There are 10 hidden switches. A switch that is on adds its own fixed numbers to the row, and there is some noise. The rows also spread widely along 12 directions, which tell nothing about the answers.
In the rows, 128 means zero.
Some rows, each with its switches (1 for on, 0 for off) after it:
[109 144 145 161 104 102 164  77 161 129 109  97 184 114 112 134 185 147
 102 115 187 131 149 155 103 154  49] => 1 0 0 0 1 1 1 0 0 0
[140 178 116 132 106 160 147 163 151 155 118 184 151 123 123  98 134 146
 133 129 175 126  88 131 125 134 122] => 1 0 1 1 0 1 0 0 0 0
[134 135 167 110 117 149  77 139 137 127  64 108 151 113 120 135 134 148
 155 158 128 144 119 114 149 119 134] => 1 1 1 0 1 0 1 0 0 0
[128 149 142 130 100 120 176 161 152 153 126 119 147 112 128 115  85  90
 132 113 144 128 142 147 121  99  91] => 1 0 1 1 0 0 0 0 1 1
[120  81 129 124 153 101 131  87 106 134 115 121 117 146 128 147 133  95
 113 126 148 152 171 156  96 149 131] => 1 0 0 0 0 0 1 0 0 0
[163 117 134 126 109 142  95 139 117 113 103 145 171 157 142 132  86 133
 107 116 147 172 132 103 136 170 147] => 1 0 0 1 1 0 1 0 1 0
[151 139 179 156 155  89 150  96 149 134 141  47 141  86 116 115 129 178
 136 116 173 155 180 114 118 146 111] => 1 0 1 1 0 1 1 0 0 0
[162 127 105 143 130 153 165 160 117 141 120 130 114 124 139 108  73 134
 133  74 169 158 122 143 108 130 135] => 1 0 1 0 0 1 1 0 0 1
[ 62 170 170  87 140 175 129 177 144  99  64  83 194 169 150 114 115  60
  90  87 147 137 203 123 169 117  99] => 0 0 0 1 1 0 1 0 1 1
[139 132 149 162  74 122 116 128  91 104 107 173 187 129 118 151 127 156
  99 129 161 127 151  90 159 172  99] => 1 1 1 0 0 1 1 0 0 0
[130 138  81 154 152 147 136 131 101 124 110 158  78 166 142 131 156 115
 176 122 127 101 106 149 127 127 126] => 0 0 0 0 0 0 1 1 1 0
[ 93 156 151 170  88 202 190 204  86  87 125 187  71  97 145 161 158 115
 150 134 203  73 104 115 159 124 117] => 1 0 0 0 0 1 1 1 0 0
[126 105 170 100 136  87 140  98 149 136 104 146 117 108 150 131 178  88
 143 198 180 138 131 143  96 149 160] => 1 0 0 0 1 0 0 0 1 0
[107 160 124 104 173 112 109  92 157 144  85  94 175 176 118 105 169 112
 124 110 144 139 177 137 124 149 106] => 1 0 1 0 1 1 0 0 0 0
[155 176 133 199  93 133 183 198 184 179 170 146 172  96  85 102  82 119
 127  90 144 143 139 142 140  86  66] => 1 1 1 1 0 1 1 1 0 1
[152 149 113 159 156 139 123 160 113 117 144 162 102 182 129 130 135 104
 169 108 139 124 137 103 163 143 165] => 1 1 0 0 0 1 0 1 1 1
[137 166 108 110 164 116 159 130 161 186 134 145 167 132 110  75 113 119
 122 121 147 150 155 168  96 141 121] => 1 0 0 0 0 1 0 0 1 0
[137 132 105 189  88 149 179 139 101  91 147 175 116 144 151 145 151 130
 123  94 203 110 105 123 132 168 104] => 1 0 0 0 0 1 1 0 1 0
[121 184 106 137 168 166 131 140 187 161  94  84 129 148 112  94 178 140
 191 113 134 137  88 160 130 104 105] => 1 1 0 1 1 1 1 0 1 0
[122 112 153  62 152 103  90 110 213 165  99 127 202 161 119  96 150  71
  84 142 163 192 152 151 101 145 141] => 1 0 0 0 0 0 0 0 0 0
[146 123  73 186  81 141 111 150 100 152 146 221 132 169  92 163 124 112
 136 121  99 117  94 144 149 120  95] => 1 0 1 1 0 0 1 0 0 0
[143 140 130 130 127 115 129 133 144 174 106 130 156 119 106 115  97 126
 138 125 119 148 137 152 117 106 110] => 1 0 1 1 0 0 1 0 0 1
[140 128 105 133 130 134 111 134 130 121  92 145 147 181 141 122 148 131
 139 105 131 146 107 119 141 138 135] => 0 0 0 1 0 1 1 0 0 1
[121 136 134 129 169 128 129 122 123 111 129  59 126 163 119 135 137 120
 144  99 120 142 177 137 149 130 129] => 0 0 0 0 1 1 0 0 1 1
[114 115 114 109 142 124 127 122  99 129  86 121  88 151 134 144 152 120
 182 143 106 113 114 134 123 120 135] => 1 0 0 0 0 1 0 0 0 0
[117  88 166 100 152 145 132 141 104 136 103  87 115 109 121 143  84 100
 122 131 145 169 176 164 115 125 158] => 1 1 0 0 0 0 1 0 1 1
[101 215 155 100 165 128 151 118 145 161  79 100 145 109 124  86 150 160
 169 134 142  95 142 137 120 114 110] => 1 0 0 1 0 0 0 0 0 1
[133 141 134 151 145 139 111 108 105  90  90  68 128 163 131 144 153 159
 161  90 154 127 146 110 158 151 117] => 1 1 1 0 0 1 1 0 1 1
[105 142 160 155 146 115 123 139 110 123 138 129 145 151 110 148 121  94
 119 120 122 121 213 104 159 134 107] => 1 0 0 1 0 0 1 1 0 0

New rows. What belongs after each?
[141 165 139 165 139 118 109 154 154 149 139 131 165 145  96 127 117 100
 149 127  98 136 177 117 166 114 100] => 1 1 0 0 1 0 1 1 1 0
[ 47 167 123 116 130 178 142 173 168 129  90 101 135 173 100 145 195  47
 143 113 141  88 144 171 160  88  51] => 1 0 1 0 0 1 0 1 1 0
[165  91 138 134  95 125  84 134 189 112 108  88 177 157 123 140 146 128
 135 114 141 186  95 116 147 139 112] => 1 1 0 0 0 1 1 0 1 0
[155 167 121 154 138 102 120 117 155 163 121 119 156 134 104 109 124 143
 161 106 108 129 139 134 138 109  93] => 1 0 1 0 0 0 1 0 0 1
[116 179 155 133 166 118 114 139 167 137 118 124 156 148 128 101 157  87
 146 122 141 126 185 103 164 120 119] => 1 0 1 0 1 0 1 0 0 0
[134 132 167 111 108 136 117 133 185 144 113 136 178 124 116 124 151 104
 110 154 183 168 113 148 120 140 143] => 1 1 0 1 1 0 0 0 1 1
[123 149 112 138  94 155 127 136  92 129  75 153 144 125 126 133 113 160
 140 119 129 113 105 130 127 134  98] => 1 1 0 0 0 0 1 0 0 0
[151 119 165 141 163 109  86 120 131  97 165  55 115 166 106 157 125 118
 160 103 110 149 180 101 175 133 152] => 1 0 0 0 0 0 0 0 1 1
[116 149 129 144 110 156 152 165 176 108 125  74 149 150 125 122 152 107
 137  80 151 132 112 141 154 104  85] => 0 1 0 0 0 1 0 0 1 1
[135 156 106 146 127 130 130 165 125 158 129 158 118 148  98 137 127 109
 189 130  72 113 117 137 156  89 123] => 1 0 0 0 1 1 0 0 0 1
[124 102 124 116 141 131 134 133 106 158 101 184 130 141 118 139 109  73
 106 145 159 147 162 180 103 141 144] => 1 0 1 0 0 0 1 1 1 1
[143 152 135 145  89 143 124 171 129 126 134 123 155 137 110 134  90 128
 134 111 107 129 131 121 166 106 102] => 0 0 1 1 0 0 0 0 1 1
[135 120 158 123 119 115 126 128 130 104 116  73 158 134 126 133 115 144
 120 104 132 151 158 113 142 134 117] => 0 0 0 0 0 1 0 0 0 1
[106 173 106 104 172 198  47 134 151 131  73 117 172 211  84 125 187 139
 136  90 135 145 125 144 174 139 131] => 1 0 1 0 0 1 1 0 0 1
[143 142 125 115 124 127  98 138 161 171 140 223 187 171 102 116 141  78
  91 150 166 156 136 150 134 156 158] => 1 0 1 1 0 0 0 0 1 1
[194 154 181 180 107 133 135 163 115  94 149  98 142  90 125 139  76 190
 158 110 155 147 154  74 168 149 137] => 1 0 0 0 1 1 1 1 1 1
[135 170 172 147 124 144 159 190 122 140 151 154 141  77 114 112  94 132
 139 137 151 125 174 104 164 115 127] => 1 0 1 0 0 1 1 0 0 0
[106 129  92 122 127 155 153 128  73 117  71 143 127 164 154 127 108 103
 109  90 157 118 146 164 114 141 110] => 0 0 1 0 0 0 1 0 1 1
[139 140 149 169 122 122 123 163 158 177 161 103 144 103  58 142  99 125
 143 132  75 142 158 163 151  66  81] => 0 0 1 1 0 0 1 1 0 1
[124 126 108 120 159  81 163 104 118 153  99 130 166 150 144  92 107 107
 104 106 126 148 192 140  98 144 104] => 0 0 0 0 0 1 1 0 0 0
[128 141 152 124 152 170 101 146 123 142 104 100 101 107 106 132 127 166
 175 147 122 140 111 133 141 112 153] => 1 1 0 1 0 0 1 0 0 0
[181 133 143 149 140 106 129 108 213 183 169 107 157  85  89  97 133 162
 131 130 163 185 106 166  90 127 122] => 1 0 0 0 0 0 1 0 0 0
[117 191 110 134 116 103 144  98 125 147  47 144 200 144 136  90 151 169
 129 114 138 104 135 128 121 140  66] => 0 0 1 1 0 1 1 0 0 1
[152 181 169 148 100  85 107 122 185 123 130 177 172 126 128 110 207 134
 155 171 157 102 106  85 169 129 124] => 0 0 1 0 0 0 0 0 0 1
[114 179 155 128 120 154 134 148 188 133  98 135 203 136 129  94 159  97
  93 119 197 145 144 148 145 131 102] => 0 1 1 0 1 0 1 0 1 1
[144 148 153 118 214  77 145  87 163 195 139 134 142 118 108  84 160 126
 145 165 164 163 183 166  97 151 173] => 1 0 0 1 0 1 1 0 1 1
[168 139  92 187  96 109 145 149 121 145 139 154 139 127 125 113  83 136
 145  99  99 129 120 122 134 106  85] => 0 1 1 0 0 0 1 0 0 0
[100 162 132 114 160 110 147 152 127 160 134 189 169 169 128  93 103  47
  83 117 141 130 216 132 141 129 135] => 0 0 1 1 0 0 0 0 0 1
[118 158 100 130  92 167  93 155 142  94  67 124 177 213 136 137 152 111
 142  72 127 130  93 100 170 131  96] => 1 1 0 0 1 1 0 0 0 1
[169 181 123 166 122 157 115 158 167 141 152 112 138 138  85 128 137 180
 179 108 131 132  88 127 156 123 116] => 1 0 0 1 0 1 0 1 1 1
[168 156  98 164 156 144  88 112 191 161 170  49 141 155  66 123 144 172
 158  96 100 164 104 169 136 110 100] => 0 0 1 1 1 0 0 0 1 0
[151 123 134 141 138 130 106 123 172 153 128  95 172 133  95 120 139 146
 126 137 126 184 129 153 131 132 123] => 0 1 0 1 1 1 1 0 1 0
[183 152 117 174  92 126 105 155 100 100 131 207 134 151 139 137 148 164
 177 143 122 111  81  76 186 147 153] => 0 0 0 0 0 1 1 0 1 1
[ 84 167 182 139 130 108 199 175 120 114  97 130  98  96 171 124 150  73
 190 157 135  79 172  84 162  89 104] => 1 0 0 1 1 1 1 0 0 0
[124  56 123  89 134 177 104 114  63 122  77 142 121 159 130 172  88 110
  83 127 169 187 139 181  93 175 185] => 1 0 0 1 1 0 1 0 1 1
[123 117 108 118 195 160  79 140 186 156 138  89 158 190  79 117 148  95
 102  90 124 195 165 173 133 125 131] => 0 0 0 0 0 1 1 1 0 0
[103 120 146 103 163 152 120 151 206  91 121 103 130 196 156 121 212  44
 115 114 208 156 135 126 145 147 146] => 0 0 0 0 0 1 0 1 1 0
[140 144  95 156 118 110 170 143 137 161 117 180  99 136 135 118 144 108
 171 137 144 107  95 139 103 116 106] => 1 0 1 1 0 1 0 1 0 0
[131 135  60 129 131 203 108 142  90 154  88 151 122 157  97 131 120 188
 137 106 108 141  70 178 115 131 125] => 0 0 0 1 0 1 1 0 0 0
[155 189 130 151 119 144 101 146  95 106  97  99 145 145 114 134 105 191
 181  95  96 108 136  78 182 130 115] => 1 0 1 0 1 1 0 0 0 1
[121 188 126 123 111 197 117 203 130 112  91 133 151 156 127 113 112 138
 156  84 129 120 103  97 179 114 127] => 1 1 0 0 0 1 0 0 0 1
[151 109 178 124 114  83  96 102 132 118 121 100 149 122 116 154 144 141
 140 170 126 141 146 118 146 137 135] => 0 0 1 1 0 0 0 0 1 1
[128 137 150 120 163 198  74 171 212 127 138  55 131 171  89 128 163 104
 132 101 166 178 109 160 159 107 150] => 0 1 1 1 0 0 0 1 1 1
[166 154 142 168 133  94 101 121 126 158 145 135 116 107  94 136 134 178
 205 164  67 113 120 105 155 105 122] => 1 0 0 1 0 0 1 0 0 0
[117 125 171 120 103 145 144 137 138 109  83  82 154 116 124 150 133 123
 122 130 178 143 142 140 122 142 110] => 1 1 0 0 1 1 0 1 1 1
[123 172 129 139 136 163 133 165 143 148 135 144 138 143 104 126 129 112
 135 129 131 128 135 155 142 116 128] => 0 0 0 1 1 0 0 1 1 1
[107 142 138 138 124 153 109 163 141 142 146 126 168 155  65 153 125  95
 104 120 124 135 184 150 163 126  89] => 1 0 1 0 0 1 0 1 1 0
[159 103 114 113 138 179  95 163 117 119 119 176  98 150 143 127 123 115
 130 138 169 162  91 139 133 147 195] => 0 0 1 0 0 0 1 0 1 0
[121 170 125 149 142 154 121 153  95 151 125 168 105 128  92 142 137 126
 180 147 107  92 138 153 167 106 129] => 1 0 1 0 0 0 1 0 1 1
[125 107  74 137 129 143 152 139  64 170  87 152 123 150 106 146  63 117
 133 118  87 143 153 184  94 128 101] => 1 0 0 1 1 1 1 1 1 0
[107 121 180 127 106 132 119 166 161 100 113  54 164 137 119 155 121  75
 131 112 102 146 175 124 180  86  86] => 0 0 0 0 1 0 1 0 1 1
